Every row belongs to one group in each of 4 separate groupings. Each group adds its own fixed numbers to the row, and there is some noise. The rows also spread widely along 13 directions, which tell nothing about the answers.
In the rows, zero is written as 128.
Some rows, each with its group in each grouping after it:
[151 189  94  80 141 103 118 134  98  70 114 136 183 118 129 156  93 137
 131 108 120 151 106  99  64 145 145 111 185  90  84  53 102]
runi (0) z786 zofe
[115 169  66 139 158  74 172 172 163 117 104  75 163 187 181 176  96  88
 102 145 113 133 142 141 214  84 113 146 118 153 100 145 157]
runi (1) z238 fuzu
[145 197 105 160 123 115 147 127 193 183 154 101 124 169 160 187 113  32
  94 165 137  98 125 165 189  77  89 140 105 121 129 158 140]
dus (2) z241 vis
[124  58 141 146 122 136 149 133 102 178  83 169 107 127  82 120 168 148
 110  86 137 100 198 110  89 173 102 112  70 163 136 132 163]
dus (1) z266 fuzu
[ 77 102 104  86 141 144 131 123 131  91 145  99 128 120 157  97 142 138
 153 123 118 128 119 127 211 128 111  75 144 166 136 162  97]
Riti (0) z466 zofe
[116 124 125 141 135 135 149 118  76 176 117 113 132 148 124 131 118 129
 131 136 146 138 172 173 166  77 108 143 135 141 133 133 118]
Riti (3) z241 vis
[151  84 149 126 115 206  91 130 132  96 121 127 129 100 113  86 147 148
 158 113  99 105 110 118 119 106  83 126 121 147 125 128  88]
dus (3) z266 zofe
[131 104 132  43 125 168  80 150 142 107 158  96 110  81 127 124 138 181
 141 147 112 133 142 132 128 160 138  74 107 127 125 107 102]
dus (2) z466 zofe
[155 145  91 163 106 143 124 146 114 159 160  72 139  87 129 163 124  91
 108 161 121  85  51 171 107 167  92 125  71 100 127  95 114]
Riti (3) z786 zofe
[128 165 114  90  97 111 122 150 159 168 161 183  78  89 151 113 123  79
 138  93 107 131 129 161 111 170  91  93 133  96 144 114 128]
runi (0) z238 fuzu
[ 77 115 112  65 109  89 139 120 160 125 167 122 151 138 153 132  82 176
 124  99 156 190 145 154 172 106 192 111 105 175 142 186 163]
dus (1) z241 fuzu
[133 135 132 109  97 199 100 127 106 129 156  83 124 110 126 121 147 185
 148 160 120 113  99 156 144 110 131  82 112 145 119 114 113]
Riti (0) z266 fuzu
[147 200  91 114 152 102 120 148 150  98 133 121 177 164 128 183  78 119
 103 142 119 138 126  92 156  85 147 141 155 121 108 116  99]
Riti (0) z466 vis
[152 176 111  98 154 112 119 172 132  64 120 115 163 122 129 130  70  95
 134  97  85 138 124 136 131 130  80 185 127 136 100 134  94]
Riti (1) z241 fuzu
[126  60 108 112 161  66 146 138 116 137 104 168 148 107 126 135  92 113
 115  77 129 162 184 116  77 161 122 155 110 114 149 119 127]
runi (2) z786 zofe
[105  66 108 168 123 126 170 108 173 177 124 110 132 167 174 139 148 119
 108 134 150 120 143 142 214  56 121 112  95 174 157 190 164]
Riti (0) z241 vis
[146 109 131  88 114 187  88 130 194 106 176 104 113 106 170 102 142 125
 153 142 100 121  92 138 182  82  87  99 132 127 145 159  87]
Riti (3) z466 vis
[160 185 101 120 134 118 132 158  64 136  79 135 154 130 102 160 102 150
 113 125 107 133 157 132  82 135 120 136 145 102  78  40 127]
Riti (3) z466 vis
[156 158 107 156 146 121 112 157 102 142 104 134 153 131  58 186 112 119
  94 137 129  92 143  87  98 167 129 146 101 124 112  90 104]
dus (2) z238 zofe
[151  90 144 126 114 173 113  98 145 154 132 143 122 136 115 146 180 145
 115 129 155  97 142  93 103 117 128  78 122 127 143 129 128]
dus (0) z786 vis
[113 107 147 129 120 113 141  78 158 166 146 171 128 127 110 129 131  94
 122  82 171 121 156 122 117 135 128 121 102 139 156 195 138]
Riti (2) z238 zofe
[198 111 126 148 134 180 101 128 143 128 109  98 148 125 125 163 155 133
 116 166 113  93 113 105  96  92 105 123 118  99 103  82 108]
Riti (2) z238 zofe
[133 116 157 150  85 138 150  65 102 184 158 121 142 103 133 118 126  95
 139 106 170 130 102 208  83 101  97 136  88 119 148 179 143]
Riti (1) z266 vis
[152  66 173  86 125 190 108 129 111 182 112 114  89 130 125 122 163 169
 134 146 140 131 233 160 105  95 109 112 102 127 132 111 135]
dus (2) z786 fuzu
[132 104 156 127 112 149  89 122 190 121 173 162 150 102  94 123  99 133
 135  89 140 135 120 102 131 116 144 159  80 156 168 208  96]
runi (1) z466 zofe
[110 180 131 108  97 165 150  88 117 132 129 102 121 150 167 113 166 111
 154 128 145 115 114 174 158  94 100  64 162 135  98 137 154]
runi (0) z238 fuzu
[139 195 124 118 113 135  99 168 148  74 155  96 171 116 125 122  44  93
 152 116  94 143  90 172 169  90 107 200 101 157 112 172  90]
dus (2) z238 zofe
[111 129  90 111 171  89 164 116 150  92 122  90 150 143 162 145 132  49
 115 111 133 105 124 120 167 150  72 118 126 137 118 173 120]
Riti (1) z786 zofe
[144  76 123  71 160 148 125 163 144 109 101  33 123 119 146 158 164 161
 108 161 119 107 186 141 152 163 109  93  69 151  97 123 152]
dus (1) z241 zofe
[109 175 147 101 100 129 134 114 152 128 132 155 137 130 117 113  91 113
 146  77 138 138 158 154 152 118 131 145 110 165 116 180 144]
Riti (2) z241 zofe
[125  96 162 110 139 167 114 123  51 101 104 130 146 108  87  80 117 150
 163  92 119 131 167 146 122 117  80 154 128 155 127 149  80]
Riti (2) z466 vis
[138  88 113 110 172 122 129 105 184  48 130 124 167 130 155 116 126  69
 133  91 118 112 107  76 152 111  75 137 145 139 136 182  82]
Riti (2) z786 zofe
[124  76 100 166 123 120 151 135 196  97  87 150 171 152 161 118 123 133
 122  93 107 124 120  85 165  80 122 135 102 179 118 157 159]
runi (2) z266 zofe

New rows, each followed by its group in each grouping:
[151 183 116 152 132 150 130 142 118 143  92  86 165 173  94 202 124 148
  92 173 142  99 160 110 138  99 152 131  97 143  78  92 142]
dus (2) z466 zofe
[117 152  92  93 175  91 142 132 134 114 124  78 158 156 137 182 114 106
  99 152 141 130 155 114 161 124 131 118 132 127 109 129 116]
dus (1) z466 zofe
[134 135  71 122 185 108 124 175  96  92 120  68 169 153 141 167  87 140
 121 172  99 150 126 116 170  82 118 151 157 126 114  89  71]
runi (1) z266 fuzu
[153 182 118 113 146 147  98 135 154 125 131 138 158 173 127 165  76 133
 131 156 128 156 165  94 168  19 155 161 177 120 118 111  76]
Riti (2) z786 zofe
[141 149 153  90 146 132 103 102  94 116 134 156 156 130  74 146 111 137
 129 100 157 142 168 103  84 123 134 134 151 122 125 140  88]
dus (1) z466 vis
[176 145 122 119 122 193  66 185 113  82 142  64 155  93  84 152 115 169
 128 162  93  96  82 130 131 146 111 146  81 146 107 108  78]
dus (1) z241 vis
[132 161 121 111 175  81 158 110 156 156 110 133 142 183 143 181  99  64
 100 128 156 139 221 119 147  82 117 155 141 115 120 154 126]
Riti (2) z786 zofe
[156 187 132  98 165 106  88 125 127 135 180 137 153 127  65 193  81 104
 103 138 155 132 149  97 105 140 141 160 125  98 148 152  57]
Riti (1) z466 vis
[ 85 107 125 119 152 129 164 101  79 160 108  71 131 158 146 141 149 130
 131 149 166 135 197 172 190  97 121 107 129 160 124 153 141]
runi (0) z241 zofe
[ 97 106 102 103 129 107 160 123 129 184 108 145  97 133 158 136 152 113
 121 117 142 129 193 142 147 141 119  74 133 123 133 109 161]
runi (2) z786 zofe
[115  85 124 135 161 110 160  70 155 124 117 123 151 160 126 154 163  96
 101 109 171 103 156  86 130 128 116  99 117 147 132 179 145]
dus (3) z266 zofe
[125 202 124 134 103 139 142 135 134 128 138 119 129 132 138 118 112  55
 139 109 109 104  97 177 148 121  58 144 114 133 110 150 122]
dus (1) z466 fuzu
[125 118 101  75 128 125 118 157 127 145 141  63 143 118 152 162  97 190
 121 168 127 168 154 168 159 107 177 117  98 135 116 103 136]
Riti (1) z241 zofe
[126 168  83 102 113 118 141 147 164 192 124 169  76 143 150 157 160 106
 106 137 119 110 158 118 141 142 121  47 154 102 117  65 157]
dus (2) z238 fuzu
[109 113 127 146  94 147 141  96 124  97 140  96 181 104 136 112 129 129
 142  97 139 112  59 154 128 139 115 113  82 159 119 165 143]
runi (2) z466 zofe
[161 120 121 130  84 180 119 104 193  70 152  86 170 104 178 114 153 114
 136 117 112  93  15 144 128 105  90  94  99 142 106 151 146]
dus (2) z241 vis
[169  66 163 128 106 221  58 135 124 163 178 118 110  96 106 116 134 158
 149 163 126 125 130 142 126  64 113 142 110 119 179 135  51]
dus (0) z786 vis
[169 135 106 138 147 107 126 191  57 171  68 148 128 115  85 165 112 126
 105 122 105 122 199 126  64 167  94 157 115  98 110  41 119]
runi (1) z786 vis
[ 77 166 108  99 119 143 113 148  59 153 146 128 112 108  83 117 102 163
 153 132 127 140 142 150 178 145 142 104 139 155 138 121  79]
Riti (1) z266 zofe
[130 161 134 121 130 171 122 112  96  89 115 104 156 155 108 130 144 120
 141 124 139  98 125 115 151 101  98 111 152 156 108 148  98]
dus (0) z786 vis
[146 169  77 212 120 119 150 157 125 157  90 155 162 172 111 180 120 103
  92 136 122  93 114  87 148  92 120 142 131 138 118  93 130]
runi (0) z786 vis
[160 110  80 123 163 121 107 131 148 150 165 145 120 122 133 174 139  85
  96 159 121 108  95  83 102 131 101  99 162  69 158  67  66]
dus (2) z786 fuzu
[134 158 125  77 151  98 152 130 143  68 112  82 159 115 152 129 107  78
 131  84 117 126 142 159 125 166  76 146  98 142  87 167 146]
Riti (1) z241 zofe
[137 131 135 116 119 140 105 158 106 148  95 164 148 127  68 148 103 190
 118 109 130 141 192  97  99 127 168 141 104 150 113 102 127]
dus (1) z466 zofe
[127 192 128 140 130 135 111 138  37 157 149 101 150 101  58 167  93 120
 125 146 145 115 123 160  93 175 126 148 104 113 124 100  78]
runi (0) z466 zofe
[132 151 126 131 142 156 117 112  86 203 143 160  86 137  93 149 148 100
 119 146 146 111 164 130 124 117  97 106 172  94 147  83  80]
dus (3) z241 fuzu
[159 142 137 116 118 145 122 116 165  93 151 114 143 111 152 112 131  60
 139  97 115 108  80 155 104 124  53 140 113 118 118 166 115]
dus (1) z238 fuzu
[104  69 129  67 150 131 102 122 101 118 158 178 107  99  97  99 132 145
 143  85 134 142 158  93 111 170 120  97 155 133 175 137  68]
dus (0) z786 fuzu
[136  48 142 123 122 133 134 119 116 139  88 190 132 114 100 103 143 170
 126  71 127 129 182  95  84 143 120 113 106 152 138 133 146]
Riti (2) z266 vis
[149 105 105 158 114 131  89 157 161 124 170 160 158  86  96 146  91 122
 118 114 116 120  68  89 107 150 134 155  90 128 170 135  76]
runi (0) z786 zofe
[152 128  73 136 150  83 156 104 141 166 133 162 126 142 173 160 145  57
  97 131 127 125 102 115  88 110  93  93 183  59 135  66 119]
dus (0) z238 fuzu
[141  55 104 127 125 144 125 138 156 155 145  70 136 128 154 169 158 170
  98 173 140 112 132 124 153 116 145  86  70 139 147 134 147]
Riti (0) z786 vis
[142 146 124 161 114 162 130 136 135 127 137 100 130 125 145 120 140  73
 138 129 110  88  90 161 152 116  57 134 107 136 127 153 114]
runi (0) z238 fuzu
[140 142 152 147  98 211 130 119 103 122  77 114 134 150 114 109 172 141
 147 121 126  80 149 128 136  91  91 104 124 167  85 119 142]
dus (0) z786 zofe
[149 129 166  78 109 151 108 116 167 146 162 100 118 100 139 134 115 107
 134 122 140 134 155 188 109 133 112 137  74 124 127 163 140]
dus (2) z241 zofe
[137 201 101  74 153  95 137 126  89 112 117 115 140 120 112 166 124 101
 115 121 133 118 145 127  85 194 118  92 153  93  83  83 123]
Riti (0) z238 zofe
[159 148 108 109 168 153 105 168 131 101 109 100 129 155 134 155 136 135
 125 165 100 116 160 100 161  90 105 120 163 119 106  92  87]
runi (0) z238 fuzu
[164 116  81  85 158  80 127 144 182 141 123 171 133 140 170 166 106 117
  97 127 112 161 164  88 108  95 138 112 169  77 133  74 120]
Riti (2) z786 vis
[115 185 144  88  90 150 127 129 118 125 142 141 110 104 111 106 128 106
 147  83 123 109 125 171 118 184  90 103 106 148 107 140 143]
dus (2) z241 fuzu
[163 112 156 100 130 194  76 171 133 140 143  80 124 131 114 144 100 196
 134 175 116 148 186 152 162  64 145 166  86 152 129 132  97]
Riti (0) z241 fuzu
[128 158  94 147 130 141 103 146 160 127 153 138 146 142  98 171 113 129
 108 146 129 103 102  75 175 115 151 119 129 150 139 128  89]
dus (0) z241 zofe
[152 144 139 134  98 168 117  78 186  93 152 169 161 143 140 121 143  96
 137  92 141 105  65  91 104  83 104 106 155 129 126 153 118]
dus (2) z786 fuzu
[179 154 128 132 106 166 101 142 126 191 127 155 107 130 106 167 132 144
 112 158 119 115 147 125  72 102 129 115 127  89 115  48 121]
dus (2) z266 fuzu
[146  78 146 125 167 154 109 119 143  91 125 117 152 130  93 133 135 107
 125 112 135  95 158  82 137 133  89 151 100 151 143 183  79]
Riti (2) z786 zofe
[125 143 115 106 152 140 105 170 161  79 117 113 147 151 107 140  94 138
 129 131 104 123 162  89 194 105 126 147 115 177 114 154  95]
dus (2) z266 zofe
[140 119 117 130 117 158 121 143  74 177 128 130 102  98 102 131 152 131
 125 137 119  98 136 149  94 171  94  99 110 107 135  71 112]
Riti (2) z786 fuzu
[157  61 122 121 140 131 139 129 177 113  93 118 152 138 167 132 134 130
 116 116 116 132 153 120 123  89 111 134 102 141 114 125 156]
dus (2) z241 zofe
[196 174 119 153 154 145 111 145 145 128 101 136 129 142  77 191 159  78
  85 141 116  54 141  70  78 169  69 120 115  98  99  91 108]
dus (3) z266 vis
[121 198 115 114 135 139 136 141  98 146  96 142 132 182 116 156 118 145
 121 141 127 134 186 113 153  77 138 114 171 138  91  82 125]
dus (0) z466 fuzu
[152 143 115 132 122 100 134 127 147 144 134 159 148 118 151 122  66  74
 132  97 112 163 126 165  91  80  96 184 133  99 128 122 117]
dus (3) z266 zofe
[141  63 136 115 166 123 142  83 171  51 114  93 192 141 159 129 135 120
 128 101 146 129 124  97 122  98 110 125 118 146 116 186 130]
runi (2) z266 zofe
[170 132 124 117 159 134 106 128 146  94 133 113 170 130 118 160  98 102
 119 130 126 122 130  99 106 105 111 164 126 111 123 129  80]
Riti (2) z786 zofe
[119 135 158  71 135 121 114 111 138  97 142 152 149 130 101 116  94 142
 143  71 147 156 180 125 134 125 135 146 126 162 134 198 117]
Riti (3) z241 vis
[116 217 118 143 101 113 148 144  68 142 117 161 148 134 111 120  66  88
 147  81 122 142 133 179 116 120 101 172 142 136 111 120 119]
runi (0) z786 fuzu
[153 121  92 107 166  94 128 150 128 129 140  82 154 138 145 183  96 138
  97 165 122 147 141 129 118 118 136 135 108 105 123  97 113]
Riti (0) z266 fuzu
[189 141 148 161  83 173 122 115 187 132 114 158 135 106 121 134 160  85
 116  95 118  72  87 117  59 148  82 125  84 118 102 119 159]
dus (0) z241 zofe
[117 130  92  71 129 105 105 209 120 158 122 136 108 133 128 143  72 189
 127 145  99 183 214 146 182  99 173 132 130 148 135  96 120]
dus (0) z238 vis
[132  87  76 103 134 141 135 161 209  73 118 115 131 135 204 109 157 130
 125 120  74 116  89  93 184 101  89  78 139 142 113 112 138]
dus (3) z466 fuzu
[ 97  45 115  99 124 122 154 132 161 186 138  87  81 104 179 118 156 121
 124 139 126 127 175 186 179 146 101  84  56 150 155 164 166]
Riti (2) z266 zofe
[166 103 108 135 114 136 107 152 187 140 144 154 129 102 141 142 120 101
 113 119 103 114  98 110  95 130 107 131 100 105 143 109 115]
dus (0) z786 zofe
[132 190  79  88 131 103 146 128 180 114 121 164 110 139 163 137 147  78
 117 104 104 103 120  97 141 152  88  56 179 105 102 102 140]
Riti (3) z266 vis
[121 126  99  96 115 114 127 161 128 190 107 165  92 107  95 170 159 168
  96 118 136 111 191  96  93 222 162  56  95 118 122  64 172]
runi (3) z786 zofe
[135 125 100 151 139 124 131  88 116 146 156 113 146 115 112 169 148  82
 104 146 151  88  71 116  97 160 107  94 118 101 139 112  96]
dus (2) z266 zofe
[172 129 178 113 180 157 122  95 161 123  82 128 140 182  78 181 165 125
  99 130 164  85 244  55 108 113 118 129 106 144  95 165 134]
Riti (2) z266 zofe
[133 156  98  79 123  99 130 151 137 198 147 139  88 118 157 152 105 118
 116 140 120 157 178 175 140 123 129 106 140  90 135  83 135]
Riti (3) z241 vis
[ 96  99  95  97 154  98 119 120 140  71 189  98 168  88 156 112  80  95
 149 106 121 153  63 148 169 137 111 137 132 137 162 175  65]
runi (2) z241 zofe
[158 101 118 158 109 168 110 178  98 126 105 152 136  99 106  99 107 136
 143 101  77 113 113 132 108 125  76 166 102 139 130  92  96]
Riti (2) z786 fuzu
[140  82 116  89  97 144 103 151 182 121 149 138 125 102 153 114 128 170
 131 111 105 144 112 127 128 122 144  94  99 142 136 125 146]
dus (2) z238 fuzu
[166 192 116 146 113 145 110 170  97 154 122 124 133 105  64 181 123 126
  99 140 112  76 122 122  83 199 113 125  74 115 105  80 120]
Riti (0) z466 vis
[148 110 139 110 153 161  83 102 156 153 172 142 114 106  92 164 161 119
 114 155 152  98 134  75 107 151 126  86 129  93 161 122  68]
runi (2) z466 zofe
[133 168 118 145 146 120 123 116  94 155 125 163 149 137  88 155  99 103
 123 116 145 134 149 115 113 115 125 152 162 111 130 106  88]
runi (3) z241 zofe
[129 170 117 123 130 160 129 125 151 149 132  89 113 162 133 163 163 119
 116 166 139  87 143 129 186 109 115  80 122 140 108 136 138]
Riti (2) z238 fuzu
[139  58 135 175  65 174 131 139 154 140 134 135 146 109 157  82 114 155
 147 100 100 134  78 170 129  64 107 153  65 172 147 157 152]
dus (0) z266 fuzu
[122  94  94  95 141  87 131 131 104  97 136 115 177 101 129 142  98 160
 113 107 124 151 109 124 103 162 142 118 109 128 129 118 119]
Riti (2) z466 vis
[113  94 100  99 101 103 145 137 136 125 119 174 126  85 157  85 111 107
 143  62 103 143 115 145 100 161  98 109 121 128 133 110 144]
dus (2) z786 zofe
[105  76 100  99 166 123 161 133  57 150  85  47 137 149 158 153 149 168
 119 169 142 141 197 157 161 112 130  92 126 138 110  90 139]
Riti (0) z786 zofe
[126  98  87 120 117 103 174  88 180 144 147  76 146 133 199 163 167 108
  96 135 152 112  85 156 143 134 120  59  97 121 121 144 194]
Riti (3) z241 vis
[119  96 107 141  87 148 126 147  98 169 120 118 125  91 124 126 147 177
 130 130 125 121 112 158 114 160 146  86  84 140 127  93 159]
runi (0) z238 zofe
[135 142  70 116  94 109 141 108 168 134 170 120 156 102 216 130 103 110
 130 138 109 160  24 164 123  77 135  93 157  83 123  83 132]
Riti (0) z466 zofe
